The rows of a group lie close to one hidden flat surface of 8 dimensions, which may be shifted away from zero. Surfaces can cross.
In the rows, zero is written as 128.
Known rows, each followed by its group:
[127 133 114 178 147  97 117 181 149 173 162 178 127] | poki
[ 82 122 153 149 103 106 103 140 111 196 119 139 132] | tez
[ 77  94 142 176 140 120 116 114  98 109 138 155 122] | poki
[131 140 125 199 177 165 163 137 143 120 113 130 148] | pafiz
[158 113 129  43 146 121 109  99  95 115  70 128 119] | pobe
[109 116  63 188 112 135 127 106 110 111 111 134  81] | poki
[183 140 125 123 150 123 107 114 195 135 149 121 117] | gaso
[155  77 123 125 134 131 148 172 148 121 130 113 143] | tez
[117 137 109 149 108 119 126 156 147 182 141 141  82] | poki
[143  60 137 168 129 127 154 183 104 132 114 127 144] | pobe
[129 139 143 121 123  93 110  99  68 112 132 157 169] | tez
[110 117 127  76 103 126 128 111 135 160 101  82  65] | Tosov
[ 73  92 208 152 146 129 131 152 147 166 140 111 158] | poki
[155 160  97 101 139 122 108 153 144  82 135 143 164] | pafiz
[127 161 138 152 119 164 155 165 109  80 127 128 133] | gasov
[ 61  93 154 219  59 135 163 138 107 167 163 103  76] | gasov
[140 143 155  55 151 125 137 119 131 131 107 101 108] | Tosov
[182  82 113 140  61 116 111 206 122 130 133 137 200] | Tosov
[115 158 144 116  95 129 142  93 121 128 122  68 134] | pafiz
[141 123 113 168  99 113 131  93  58 102 102 122 141] | poki
[121 103 122 132 133 144 150 127 115 177 105 144 125] | gaso
[ 85 106 139  71 102 177 106 153  96 106  70 148 124] | Tosov
[ 93 123 140 150 103  99 106 141 141 134 194 149 120] | pafiz
[109 116  97  88 180 106  94 138 109 124  95 179  49] | Tosov
[151 166 144 132 142 141 147 146 146 155 102 104 197] | tez
[175 120  67 220 153 159 123 182 149  81  91 147 138] | gasov
[ 92 160  99 163 162 143 132 104 111 147  82 145  59] | pafiz
[154 190 157  46 113 132 138 133 158 128 128  64 158] | pafiz
[168 159 124 198 180 124 162 162 138 127 130 133 166] | pafiz
[134 168 152 111 145 144 136 122 143 102 178 150 140] | pobe
[115 129 166 123 123 138 133 124 110 123 152 141 112] | poki
[132 110 135  95 120 124 130 126 116 120 121 120 134] | tez
[108 182 103 109 110 119 150  78  65  82 111 101 159] | gaso
[102  89 135 192 101 153 159 184 113 136 122 127 105] | gasov
[125 141 155 117 110 110 143 115 126 142 158 104 131] | Tosov
[145 129 156 145 132 137 104 107 139 117 137 134 126] | gasov
[161 126  74 130 157 107  93 178 132 119  97 173 168] | tez
[156 151 121 177 132 180 132  90 143  66 143 139 158] | pobe
[103 133 177 120 141 100 107 102  76 104 145 164 158] | poki
[201 127  97 148 163 171 143 120 162  92  85 112 167] | pobe
[116 136 118 129 136 139 167 118 161 187 162 136 109] | gasov
[130 141 122 119 133 176 151 157 163 135 112 119 109] | gasov
[143  85 118 146 111 108 127 142  92 126 104 118 131] | Tosov
[ 52 119 110 142  80  89 108 123  89 124 144 120  77] | gaso
[127 138 133 132 114  91 112 104  89 123 137 138 164] | tez
[129 116 176  84 128 173 145 145 170 151 119 102 115] | pobe
[158 113  76 146 152 102 112 108 112 114 117 161 116] | pobe
[112  97 119 164  81  71  79 118  99  76 139  99  98] | gaso
[118 122 156  74 105 102  96 158 109 130 128 138 130] | pafiz
[142 115 130 157 151 105 122 165 102 107 148 179 156] | Tosov
[148 108 152 218 152 112 153 203 150 157 206 181 136] | poki
[124 105 126 122 132 141 127 127  68 116  79 161 137] | tez
[158 138  72 173 200 100 150 144 160 130 131 136  93] | Tosov
[102 171 175 154  92 148 153  96 135 126 177  88 115] | gasov
[137 126 152  71 119 156 125 124 187 157 110  76  97] | gaso
[153 168 119 110 158  96 111 177 134 137 133 162 128] | pafiz
[ 68 153  85  96 104 127 111  68 120 164 124 141  49] | gaso
[120 115  98  80 129 137  93 126  69  72  88 186 102] | pobe
[134 167 118  97 160 148 140 163 136 113 144 180 125] | gasov
[ 85 137 159  61  97 121  94 109 115 166 105 120 116] | tez
[119 148 144  38 144 171 116 140 121 140  59 139 131] | tez
[224  88 240 115 140 132 148  51 130 184 147 101 187] | gaso
[136 139 134 140 128 120 147 114 121 136 140 119 151] | gaso
[ 63  92 132 129  95 167 115 164 107 127 100 151 109] | Tosov
[112 133 130 118 109 158 164 124 119 143 118 110 112] | gasov
[140  78 175 102 113 141 174 158 103 140  94  75 152] | pobe
[150  52 186 205 111 173 139 102 155 155 122  91 141] | pobe
[156 111 153 111 155 125 156 128  93  84 157 160 156] | tez
[130 199 161  65 149 108 125  87 109 111 173 158 159] | gaso
[141 143  93  80 150  69 174 196  75 109 136 144 144] | pobe
[134  77 108 162 135 126 100 112 137 155 112 153 100] | gasov
[ 99 121 120 173  98  98 123 140 139 214 101  87 138] | poki
[146 174 171  88 107  95 130 128 117 130 153  95 162] | pafiz
[150 114 106 129 161 128 138 156 133 126 100 125 115] | Tosov
[114 165 104 138 116 106 126  92 136 122 158 115 112] | gaso
[107 157 134 149 186 110 110 105 114  85 136 154 191] | poki
[140  91 101 129  66  79  96 189 145 111 166 117 166] | pafiz

New rows, each followed by its group:
[ 98  89 200 162 100 107 139 127  91 139 192 141 132] | pobe
[134 186 119  90 144  93 155 125 102  96 176 141 143] | pobe
[159 109 102 175 122  75  82 113 109  75 143 132 127] | gaso
[148 144  81 150 149  93 145 121 136 130 152 139 118] | pobe
[135 105 128 141 126 151 147 153 102 118  98 134 134] | gasov
[173 111 132 131 169  85 131 118 144 165 152 137 136] | pobe
[ 97 165 103 135  85 129 130  95 171 121 177  85 123] | pafiz
[155 143 179 133 122 109 170 105  74  87 164 111 198] | pobe
[106  98 142 112 108 110 139 133  88 136 129 126 105] | pobe
[138 102 122 148 154 137 148 164 121 122  97 127 134] | Tosov
[ 63 130 154 198 155 139 153 104 175 139 162  86 150] | poki
[128 203 179 113 175 136 135  89 128  79 181 157 182] | pafiz
[117 102 131 123 125 122 134 112  92 115 138 150 116] | tez
[157  83 140  89 118 134 160 138 148 108 143  80 141] | tez
[110 176 209 147 167 114 156  80  53 150 110 135 115] | pafiz
[ 38 158 151  69  96 126 125 163 133 134 142 102  85] | gaso
[128 150  94 180 109 132 161  85 100 110 137 114 131] | gasov
[160  77 130 189 134 119 147 151 116 144 119 127 162] | gaso
[ 81 191 135 141 132  83 111 106 171 206 150  95 156] | poki
[113  80 123 137 118 138 135 130  97 149 105 147 109] | gasov
[119 142  97 134 129 134 156 158 139 119 147 132 113] | pobe
[135 129  74 163 132 144 166  96 107 157  95 129 139] | gaso
[111 136 127 179 146 155 159  94 133  86 149 115 134] | poki
[ 53 114 118 165  82  81 115 102  58 131 152 144  96] | gaso
[133 143 132 141 144 109 125  77 136 150 176 158 124] | gasov
[120  89 153 142 109 152 115 113 147 158 108 103  99] | gasov
[ 94 150 159 133 112 117 156 150 136 137 165  89 142] | gaso
[155 175  96 106 142  90  93 147 110 139 123 186 136] | poki
[176 170  94 111 176  83 155 137 132 119 165 142 152] | pobe
[131 169 145 167 185 188 172 106 144 102 112 113 161] | pafiz
[139 104  29 166 130  84  95 159 158 122 140 158 111] | tez
[151 135 168  86 139  91  93 166 118 138 120 146 211] | tez
[102 152 159  73 125 152 162 167 152 134 149 115 114] | pobe
[167 106 145 129 158  78 114  68 153 190 153 123 105] | pobe
[168 139  79 135 109  84 121 154  88 128  70 102 128] | pafiz
[128 129 124 116 134  89 146 128 109 140 158 135 117] | pobe
[130 161 124 103 123 155 132  96 117 105 110 124 120] | gasov
[132 139  70 155 143 146 130 121 159 138 126 145  95] | gasov
[137 144 114 164 117 122 179 122 137 134 159  83 135] | pobe
[172 153 176 174 151 111 152 141  94 126 131 130 252] | tez
[113 133 120 147 137  92  87 140  91 142 128 195 151] | tez
[129 150 190 149 126 133 162 122 122 163 142 100 188] | tez
[151 148 139 153 140 134 176 115 145 155 150 102 170] | gaso
[185 173 125  72 184 113 103  77 153 114 145 162 133] | pobe
[192 128  81 122 113  79 108 180 107  82 116 126 190] | pafiz
[133 156 125 176 166 122 138 157 146 136 149 151 133] | pafiz
[127 126 165  44 134 105 153 153  78 118 125 127 139] | pobe
[ 89 142 124 104 135 118 135 102 135 179 181 174  79] | gasov
[ 84 162 121  92 118 124 158 167 137 136 175 136  85] | pobe
[ 87 138 131 103 135 105  66 148  93 160 106 207 122] | tez
[ 99 110 160 155 143 154 149 141  92 157 120 176 117] | tez
[162 101 140 177 140 110 101  66 140 144 145 134 141] | gasov
[150  93 119 146 145 177 109 130 169 129 100 142 108] | pobe
[120 167 148  94 169 125 133 137 149 124 159 149 117] | Tosov
[147 135  93 102 111 100 100 150 173 149 109  90 165] | tez
[144 142 128 158 129 167 140  92 169 119 143 109 126] | pobe
[124 154  92 127 129 127 136 116 122 102 145 143 113] | pobe
[145  92 129 141 126 115 116 109 106 147 123 150 122] | gaso
[ 97 146 133 144 118 142 123 133 123 184  91 130 134] | tez
[145  92 139 171 128 160 145 149 136 118 118 122 145] | pobe
[114 110 117 199 129 118 115 146 120 130 161 179 101] | gasov
[119  67 175  35 105  99 125  87  86 182  73  76  83] | pobe
[142 140  55  89 127  91  63 183 144  85 148 192 132] | pafiz
[145  85 128 169 183 132 165 164 122 128  82 107 123] | Tosov
[111 219 124 187 197 120 155 123 157 177 161 161  76] | pafiz
[122 120 125 185 139 135 134 142  80 148  86 162 161] | tez
[141 150 145 101 123 108 132  46 130 144 148  98 115] | pobe
[125  82  60 113 119 101 177 210  62 119  67 112 113] | pobe
[161 161 173 118 165 121 128  96 168 135 193 148 150] | pobe
[184 132 100 124 183 118 136 160 156 122 132 160 145] | pobe
[111 115 116 170 106  98 113 130  91 153 125 147 113] | poki
[115 171 146 128 133  90 130 128 114 103 185 142 151] | gaso
[131 186 112  68 163 163 147 144 164 133 142 159 113] | gasov
[ 94 134 100  95 127 161 115 159 160 140 108 146  83] | Tosov
[159 185 123 113 161 148 150 119 124 107  82 101 151] | pafiz
[149  93 191 110 149 133 163 145  94 108 155 147 163] | tez
[184 181 109 136 122 108 136 164 131 153 175 179 111] | poki
[128 157 125 131 149 153 139 134 152 124 116 118 133] | pafiz
[100  96 150 158 104 112 121 116  71 128 109 123 120] | pafiz
[141 117 163 111 148 103 132 148 117 136 144 139 129] | Tosov
[132 167 152 128 110 100 142  97  89 132 125  92 138] | pafiz
[135 155 102 139 137 134 169 113 111 127 145 144 140] | gasov
[157 210  66 181 158  87 131 116 123 118 141 146 122] | pafiz
[120  91 181  91 115 140 143 156 139 160 123 100 134] | tez
[146  97 121  79 158 111 107 162 107 126  86 153  98] | Tosov
[161 139 139 130 125  84 179 112  48  82 144 102 193] | pobe
[146 138 117 153 116  78 101  72  80  88 151 136 136] | gaso
[ 90 134 118 185 155 127 131 116 149 135 121 105 158] | poki
[143 121 108 123 150 143 179 130 132 163 130 139 143] | gasov
[116 106 172 104 163 146 121 180 140 138 107 148 147] | poki
[107 101 160  64 113 102 162 160 106 168 127  98 107] | pobe
[171 155 117 114 164 114 156 127 145 123 150 125 149] | pobe
[146 124 124 121 114 115 111  69 103 121 117 118 122] | gaso
[160 122 127 150 146 133  94  78 177 141 133 131 117] | gasov
[124 110 156  76  95 162 153 133  53  69  74 100 152] | pobe
[125 152 156 131 150 137 140 129 140 123 150 132 150] | poki
[117 122 141  90 118 139 144 148  94 101 117 128 126] | pobe
[180 126 144 145 144 153 132  76 151 114 124 104 159] | pobe
[100 153 155 141 134  98 113 126 117 162 172 175 139] | tez
[125 132 107  87 108 124 175 142  75  99  94  90 134] | pobe
[115 167 109 129 143 131 109 139 135 162 102 155 143] | tez
[140 116 210 160 127 180 140  94 193 155 168  97 140] | pobe
[ 65  98 137 144 108 173 125 130 170 126 146 119 111] | pafiz
[131 154 161 130 155 151 151  94 111  65 151 129 158] | poki
